The rows of a group lie close to one hidden flat surface of 12 dimensions, which may be shifted away from zero. Surfaces can cross.
Some rows, each with its group after it:
[ -1  -6  11  19  23   4  -6   5   7 -10  -2  -2   5  13  20  -6  33 -10
  12  -6 -14 -15   6] => (0)
[-10  12 -21 -11  -3  -6   3  12 -16 -19   0 -10  18  12  14   6  -1  27
 -15 -24   1  14  -4] => (0)
[ -7 -10 -17   3 -20   5  -4  12  -9   0   1  -9  14 -15  11  26 -14  16
   1  19  22   5 -10] => (2)
[  0  -2  -1  15 -10   6  15  11 -14 -12   9  -4  14   0   5 -13  15  13
 -14  18   1 -18  -1] => (2)
[  0   0 -21 -13   6  10   3 -10  -6  -3   7  -9  -1  -3 -10  16  -9  -9
 -17  -2   1   0  17] => (0)
[ -3  -1 -35  22   2  11  -7  -5 -13  -1   5  -5   5  13   5  12   9  -5
 -11   3  -3   2  21] => (2)
[-12  -8   4  24  10  20  -5  -7  -8   0  13 -16  19  -4  12  11  18  -7
  -5 -14  -3  -8   9] => (0)
[  3  15 -11 -23   4 -21  -2   5  -3   5   5  16  -7  21  -9   3  -6   9
  -1  -9 -13  -5  -5] => (1)
[ -9   6  27   0   2  -7   4  -1  11  -3   9  -6 -12  -7 -17  -4  -4  20
  15  -2  12  10 -12] => (3)
[ -2   4  -7 -22 -11   7   1  20  13   4 -21  14  -3 -18   5   1 -10 -20
 -16   3  10   6 -11] => (0)
[ -8 -10  23  10  -2  12 -12 -16   1   7  11 -15  -5 -14   5   9   5  -2
   7  -5  16   3  13] => (0)
[-29 -12  30   5   6  -6  -1   0  16 -11  -4 -18   3   8  26   7   8  16
  13   3  19  -7   8] => (1)
[ -2  -3  10  -7 -15  14   2   2  -7   6   3  -2  -3 -14   9  -4  10   1
 -25 -17   7 -10  16] => (3)
[-17  11   4   2  -7  10 -14 -10 -10 -18  27 -12  13   3   8  -5   4   3
 -25 -19  20  23  27] => (2)
[ -6  -7  19 -12  -2 -16 -14  -2   4   5  10   7  12  16  26   0  -9  16
   1 -24  -3  -8  15] => (1)
[-29   9  -1  20   5 -17  -2  -2  15  -6  -3   6   1  36   5 -10   1   9
   1   9   7  12  11] => (1)
[  1   2 -19   3 -12  13  19   9 -12  -2  -1  -5   3  -9  -6  -3  -4  18
 -28  -9   1   0   5] => (3)
[-21   2  10   7  11   3 -15   5   8  10  13   3   3   2   0  23  14  -9
   9   0   4 -10 -10] => (2)
[-10   0   2   5  -2  -6   6   2  -3  16 -30   0   0   8  12   3  14  -2
   8  -8 -12  -7 -20] => (1)
[-27 -11  10  13  13   8  13 -15  -6  -2   5 -24  11   3   4  17  12  -3
  -5  12   3 -23   8] => (2)
[ -1  -1 -15  14   8   8 -14  -5  -2  -7  14 -17  -5  -1  -5  22   0  13
  14  -6  11  18  11] => (2)
[ -4  -2   2   4  -2  -6  22 -14 -14   4 -20 -11  12   3  -4  -7  -3  -4
  -1   7 -12  -1 -18] => (3)
[  5  -3   4  -8  -6  -9 -13 -12   8  -7  15   1   4   3   2  -5 -31   8
   4  -4  12  24  18] => (2)
[-15   1   0  -1 -13  -6 -14   7  -6  10   1   7  10   4  15  16   7  -9
   2  18  10 -11 -11] => (0)
[-28  16  -3  -6  24  -9  12  15  15 -20 -10  -3   0  25   3   2  14   8
  -7 -11  -2  -1  -2] => (1)
[ -7   3 -10  13  -4  -8  -8  11   4   9   8  23  17  13   1  -1  -4 -11
  -2  19  -6  -9 -12] => (1)
[  6   0 -20   4  24   6  -9   3  10  -3  10  -1 -16   5 -12  23   4   0
  13  -4  -6  -3  11] => (2)
[-20   5   6  -7  -8  -1  -6  18   2  17  -1   8  13 -10   7  21  -1   4
  -2 -15   4  -5 -29] => (3)
[ -2   9 -22  13  -8  10 -26   1  -9   5   8   6   1   5   8  10  11 -11
  -8 -13   6  19  13] => (2)
[ -3  -4  -9  21   2  19   4   9  13  -6  -2   0   9 -14  -3  -6  -6 -12
  -9   2   5  14   0] => (1)
[ -8  -8  -7   2  -1   6 -10 -13  -1   5  -3  -1   5   4  13  10   3 -28
  -7  17   5  -7  17] => (0)
[-18   3 -11 -10   0  -8  -6  10   4   4 -18   1   7  10  17  20  -2  -1
   2  -4   3   4 -12] => (1)
[  5  23  -4  -9   6   8  -9   6 -16  -8  30   3   3  -4 -14   1  18  -1
 -13 -24  -5   4  -6] => (0)
[-19   1   0   6 -14   0  -2  14  11  21 -14  12  -1  -2   9   7  -6   9
  -8 -16   6   6  -7] => (1)
[  3   5  14  -2  -7   2   0  -6   3  -7 -16  -8 -26  -2   4 -18  17   2
   0  -4  13  13  15] => (3)
[  4   6 -19   6 -11   4   9  14  -6  -6 -21   7  14   1  10 -19   3 -10
 -17   3  -5  10 -10] => (0)
[ -1   3  11 -29   3 -25   2  12   5   6  -5  14  -1  13   7   5  -4  13
   9  -4 -10 -20 -16] => (1)
[  3  -9  12 -13 -14  -4   3  -7   4  15   2   1 -18 -12  -9   9 -16   9
   4  14  12 -10   4] => (2)
[-10   2   5   9  23 -15   5  -3  13  -3 -11   0   8  22   2  -4   2   0
  19  -7 -17   2 -14] => (2)
[  9 -12  20 -27   0 -13   9  -5   1  18  -7   4 -13  -5   1   9  -8   8
  10   0 -10 -31  -6] => (3)
[-17   0   1  10 -12   2  15 -12  -4   1 -20 -17 -14   2   0  -2   6  11
  -7   9  15   7   9] => (3)
[  1   0 -11   7 -11 -10  -9   0   0  -4  21  15  21  16   5 -12 -24   8
 -11   3   2  12  14] => (2)
[ -8  -4  -7  14 -19   3  -3 -13 -18  -5 -19 -20  10   3  21  -2   6  -1
  -2   8  13  18   5] => (2)
[-23  -4 -12   4 -10  13  15  19  -3   9 -23 -12   6 -11  14  24   6  14
 -14  -8   7  -9 -14] => (3)
[-18  -8 -12  11   9   2  -1   4  15   5 -10   5  23  13  16   5 -15  -8
 -10 -14  -8   4   7] => (0)
[ 10  15 -24 -22  13   7   4   7  -4  -5  -2  13   1   4  -9  -3   6 -26
 -27 -15 -18  -5   4] => (0)
[ -9  -7  14  12  -8  -4  23  -7  -6  21  -1   1 -10   2 -14   0   4  16
  -3  16  -8 -33  -6] => (2)
[ -6  -7   9  -2   0  -5   3   5   7  18 -31   2 -17   5  18   7  16   2
  10  -7  -6 -17  -2] => (0)
[ -8   9   8   7  17 -10  18   6   4  -7 -11   6   4  23   0 -23  17   3
  -4 -11 -22 -13  -7] => (1)
[-18  -4   7  32  11  -7 -17   3  20  18  14  14  10  16   1   7  -7   7
  21 -10  -6   4  -6] => (1)
[ -2   8   6 -11   1  -6 -10  21  14   0   5  21   5   9  16 -11  -2   9
 -12 -36  -5   4   7] => (3)
[  3   4 -25   9   8  10   4 -12 -24  -5  -1 -20   8  -2 -10  15  10  -7
   3   2  -9   7 -10] => (1)
[-12  10  -1   2  -2 -17  10  13   3   7   4  18   5  17  -9  -5  -7  19
  -3   1  -8  -8 -16] => (1)
[-10   7  -3   4   3  15   3   4  -5  -7 -10 -16  -5 -12  -3   8  21  -6
  -3  -4   9   9 -10] => (3)
[-16  19   0  -6  -6  -7 -15  11   6  26  -3  23 -21   9  -7  12  11   0
  -4 -21   1   1  -7] => (3)
[ -4   8   0  13   4  13  17   4  -3   1  12  -4  -6 -11 -27  -3   5  16
  -9 -11  -3   0  -8] => (3)
[-17   7   1   2   8  12  15   1  -1 -12  19 -17   2 -10 -19  10  -6  22
 -15 -11  11   5   2] => (3)
[  3  -2  11  -6   6   0   5  -8   4 -21  12 -18  12  -4   1 -10 -22  23
  -1 -23   6  22  11] => (0)
[ -1   8  -4 -14  10   7  -5  16  15 -18  -2   7  10  -4   8 -10  -2 -16
 -16 -17   3  16   4] => (0)
[  0  14  -9   2   8   7   4   5   0 -18   0  -5  -4   2  -9  -9   8   2
  -8 -14   1  19   3] => (3)

New rows. What belongs after each?
[-18  18   8 -30  -7  -4  -4   0   2  -9   7   5  -6   8   3  -5   3  -9
 -32  -6  18   4  19] => (2)
[  3  10   5 -10 -12  -6  -1  -4 -22 -11  10  -4  23   3   8 -15  -3  11
 -12 -18  -3  14  -5] => (0)
[-16  24   6   7   8 -10   5 -27  -6   2  10  -5 -11  14 -37  -7   0  -5
   3   3   0  21  -8] => (3)
[-13  -3  -5  15   0   4 -21   2   9   8  16   4   5   0   1  23  -5  -3
   9   8  13   7   2] => (1)
[-26  -8   2  -1  -2  -1 -11  -7   3  12  -2  -4  17   1  15  26  -9 -15
  -1  10  11  -4  -3] => (2)
[-13  -2  -4  12  19   5  11  11  18 -13 -21  -9   8   0   3   2   2  -5
   8   2   0   8 -14] => (1)
[-12  -4   8  -4 -20   6  -9   6   7  20 -23  12   7 -11  22   0   0 -28
 -14   2   9   0  -6] => (0)
[-23   4  -4  -1  11  -9 -16  -1   8   1 -11  -3   4  25  23  16   9  -2
   5 -19   0   7   9] => (1)
[-10 -12  15  25  -1   8  -4  -3   0   6   8  -2  20  -5  10  -1   3  -3
   6   4  -1  -6  -6] => (0)
[ 18 -10   4  -8  12  -1  17   9   8 -14   5  -3  -5  -4  -3 -10  -8  22
   2  -4 -10 -16   7] => (3)
[ -2 -16 -11   6   5  14  -1  -1   2  10   2  -5  11 -10   6  22  -9 -10
  -3   4  -2 -13   5] => (2)
[ -3  -5   2 -15  -4   1 -15   1   1 -13  24  -4   3  -6   9  16  -6  -2
  -2  22  24  -6  16] => (1)
[-15   4   4 -10 -13   3   8   4  -8   2  15  -4  19 -12  -5   8 -20  19
 -20 -12  10   4 -11] => (3)
[ -3  -7 -11   9   5  -4  16   1  -2   4  -7  -4   1   7  -5   7  -5  11
   2  11 -10 -15  -3] => (2)
[ -3   8  -7 -14   6   8  -3   2  -4 -11   9  -9 -14  -6  -8  16  13  -4
  -6   6  12  -2   9] => (1)
[  2   1 -13  -5   1  14  11   1 -18  19  18   7   3  -9 -17  16   5  -4
 -24  -8 -17 -32   0] => (3)
[ -4   1  11 -11  16  -9  -9 -16   3 -18  -2 -14 -14  19  13   0  16  -3
   9   1   7   1  26] => (1)
[  0  -9  -6  -1  13   7 -23  -1  15   3  -7  -7  -4  -8  11  26  -6 -15
  22 -10   7  17   3] => (1)
[ -4  -2  -8  -3  15  11   2  -3  -4  -6   8 -12 -10   0  -5  20  17  -8
  -2  12   2 -19  12] => (3)
[ -3   6  24   3   7  -2  14 -20  -1  10  -3  -4 -13   2 -19 -15   7  -2
   1 -13 -11  -3  -2] => (3)
[-13  13  -2  -4   7   9 -16   3   3  -6  26  -4  -9  -3  -8  19  10   4
  -7 -13  16   8  14] => (2)
[-13  -6   5   0   0   0 -13  -4   5  17  15  12   1   4   2  19   3 -21
  -4  23   5 -25  10] => (2)
[  1   6 -17  -1  16  -7  26 -14  -7 -15 -19 -17   0  14 -14  -9  -5   2
  -1   2 -15   9  -4] => (3)
[ 16  -5   5   4  -9   8   1   5  11   7   2  13 -16 -19 -17 -10  -9  -9
   4  20   9   0  -1] => (1)
[-17  -5   2  31   4   4  -7  14  21   5  12  14  13   1  -4   5  -5  -6
  10  23   6  -2 -13] => (1)
[ -7 -12   6  16   2   6 -17  -6   5  15   6 -11  -1 -10   1  28  -5   6
  27  -5   9   6  -7] => (1)
[ -4  -8  -5  -1  17   0   8   4   5   3   3   2   1  11   4  11   3   3
  -3  -2 -15 -30  11] => (3)
[-17  22   2 -10   7 -22   1   8   7   6  -3  19 -22  32  -9  -2  18   6
  -2   0  -7 -13  -2] => (1)
[  8  17 -14  -8 -10  -3  13 -10 -20  -8 -22  -9   1  -3 -13 -15  -1  -8
  -6   0  -3  28 -20] => (3)
[  4   0 -22   7  12  -3  10  12   5   5 -15   6 -27  13 -10  12  15   7
  10  11 -11 -18   0] => (3)
[ -8  -7  -5  18   0  -4   3   2   1   2 -29   3  19  11  22  -9  11 -23
   5  20 -10  -6 -16] => (1)
[ 15  -1 -16 -28  10 -20   7  -4  -8   0 -20   5   6  17   7   2  -8 -12
   5   5 -24 -13 -11] => (3)
[-10  -6   4 -23 -13 -15 -14  11   4  15  -1   8   9   1  20  25 -20  16
   7  -9   9  -5 -10] => (1)
[  4  -3  13  -1  -4  -3   4  -1  -9   5   7   4  -1  -2  -1  -4   9   3
   2   7  -5 -19  -6] => (1)
[  7  11  -2   3  -5   7  -2  -5 -13   2  16   3   4  -6 -15  -8   2  -2
 -11 -14  -5   9  -3] => (0)
[  7   1  -2 -22   7  -1  14  10   0  -9 -21  -3   2  -5   9  -5   4  -5
  -6  -9  -9  -7 -10] => (1)
[-30  11  20   8   9 -24  10   2  18  -3   0   4 -13  32  -5  -7   3  33
   7  -5   4  -1   3] => (1)
[  6  -5   2  -5   2  14  -7  -1  -7   5   1  -6   0 -15   6  10   9  -8
  -2 -16  -2  -4   3] => (1)
[-12  -2   9  32   6  19   1   1   4  12  18  -6   2 -13 -13   8   4  16
   2 -26   0   3  -2] => (1)
[-22  -8  -4  29 -11   8   3  11  -5  20  -2  -2  26 -10   6  19  -5  11
   2  -4   0  -2 -29] => (1)
[ -4   4 -10 -11   7  12  13 -10 -14   5  15 -16 -16 -13 -29  28   5   3
 -11   7   3 -18   4] => (3)
[  3  -2  21 -20  -6   2   7 -12 -17   3   5 -13  11 -25  -8   7  -3  -8
   1   5   2  -8 -24] => (3)
[  7  -9   7  16   2  -4  -7 -19  -9  -6  28  -8   4   4  -9   0  -4   4
  19  27   5  -5   7] => (1)
[-22  14 -12  -5   9   5  -3  13  -3  -6  22  -1   9   7  -4  20   6  13
 -17 -20   3  -2   2] => (1)
[-12   4   5 -14 -12 -23  -1  12  11  16  -9  19  -6  12   4   5 -15  18
   4   0   4  -4 -12] => (1)
[  1   0   6  -3   1  -7  -2  13  11  15 -17  20   1   5  11  -8   4 -11
   1  -9 -15 -11 -11] => (1)
[ -1  -2  -5  12  -6   0   4  -5 -16   3   0   0  22   1   3  -2   6 -17
  -3  23  -8 -11 -17] => (3)
[  0   8  -2  -4   3 -12 -27  -7  10   1  19  11 -17  15  -7  10  -5  -3
  15   7  12  14  15] => (2)
[ -1 -13  16   6  -8  -3   8   3  -1   3 -18   2  19   1  25 -16   6  -6
  -2   6  -8 -17  -8] => (1)
[ -1 -11  -7  -8  11 -10   7   3   3 -20 -13 -14  25   5  17   7 -18   3
  14  13  -3   4 -15] => (1)
[-25  18  -3   1   6  -7  -4   5  13  11   7  11 -15  20 -11  10   2  14
 -10 -23   1   5   9] => (3)
[ 16   9  -9  -7  -4   0   8  -8 -15  -5  -6  -2  -6  -2 -12 -14   5  -9
  -7   5  -7   7  -3] => (3)
[-13   3  18  -7 -13  -7  -3   9   2   4   4   9  25  -4  13  -8 -14   9
 -10 -19   3   8 -16] => (3)
[-10  -4  11  12   0 -11  12  15  16   6  -5  12   9   3  -2  -5 -11  12
  12  13  -3  -8 -24] => (1)
[ 14   5 -25 -12   1  -1 -12   4   9  -1   1  11  -5  -2  -9   7 -22 -10
   1  -3   1  22   5] => (1)
[-33  18 -19  16  19   2  -4  13   7  -9  13   4  10  23  -4  16  17  -4
 -11  -2   0   0  -2] => (1)
[-10 -14  -6   5 -20  -7  -5 -28  -9  14 -20 -15   4   5  15  12 -19  -4
   6  16  13  14  10] => (2)
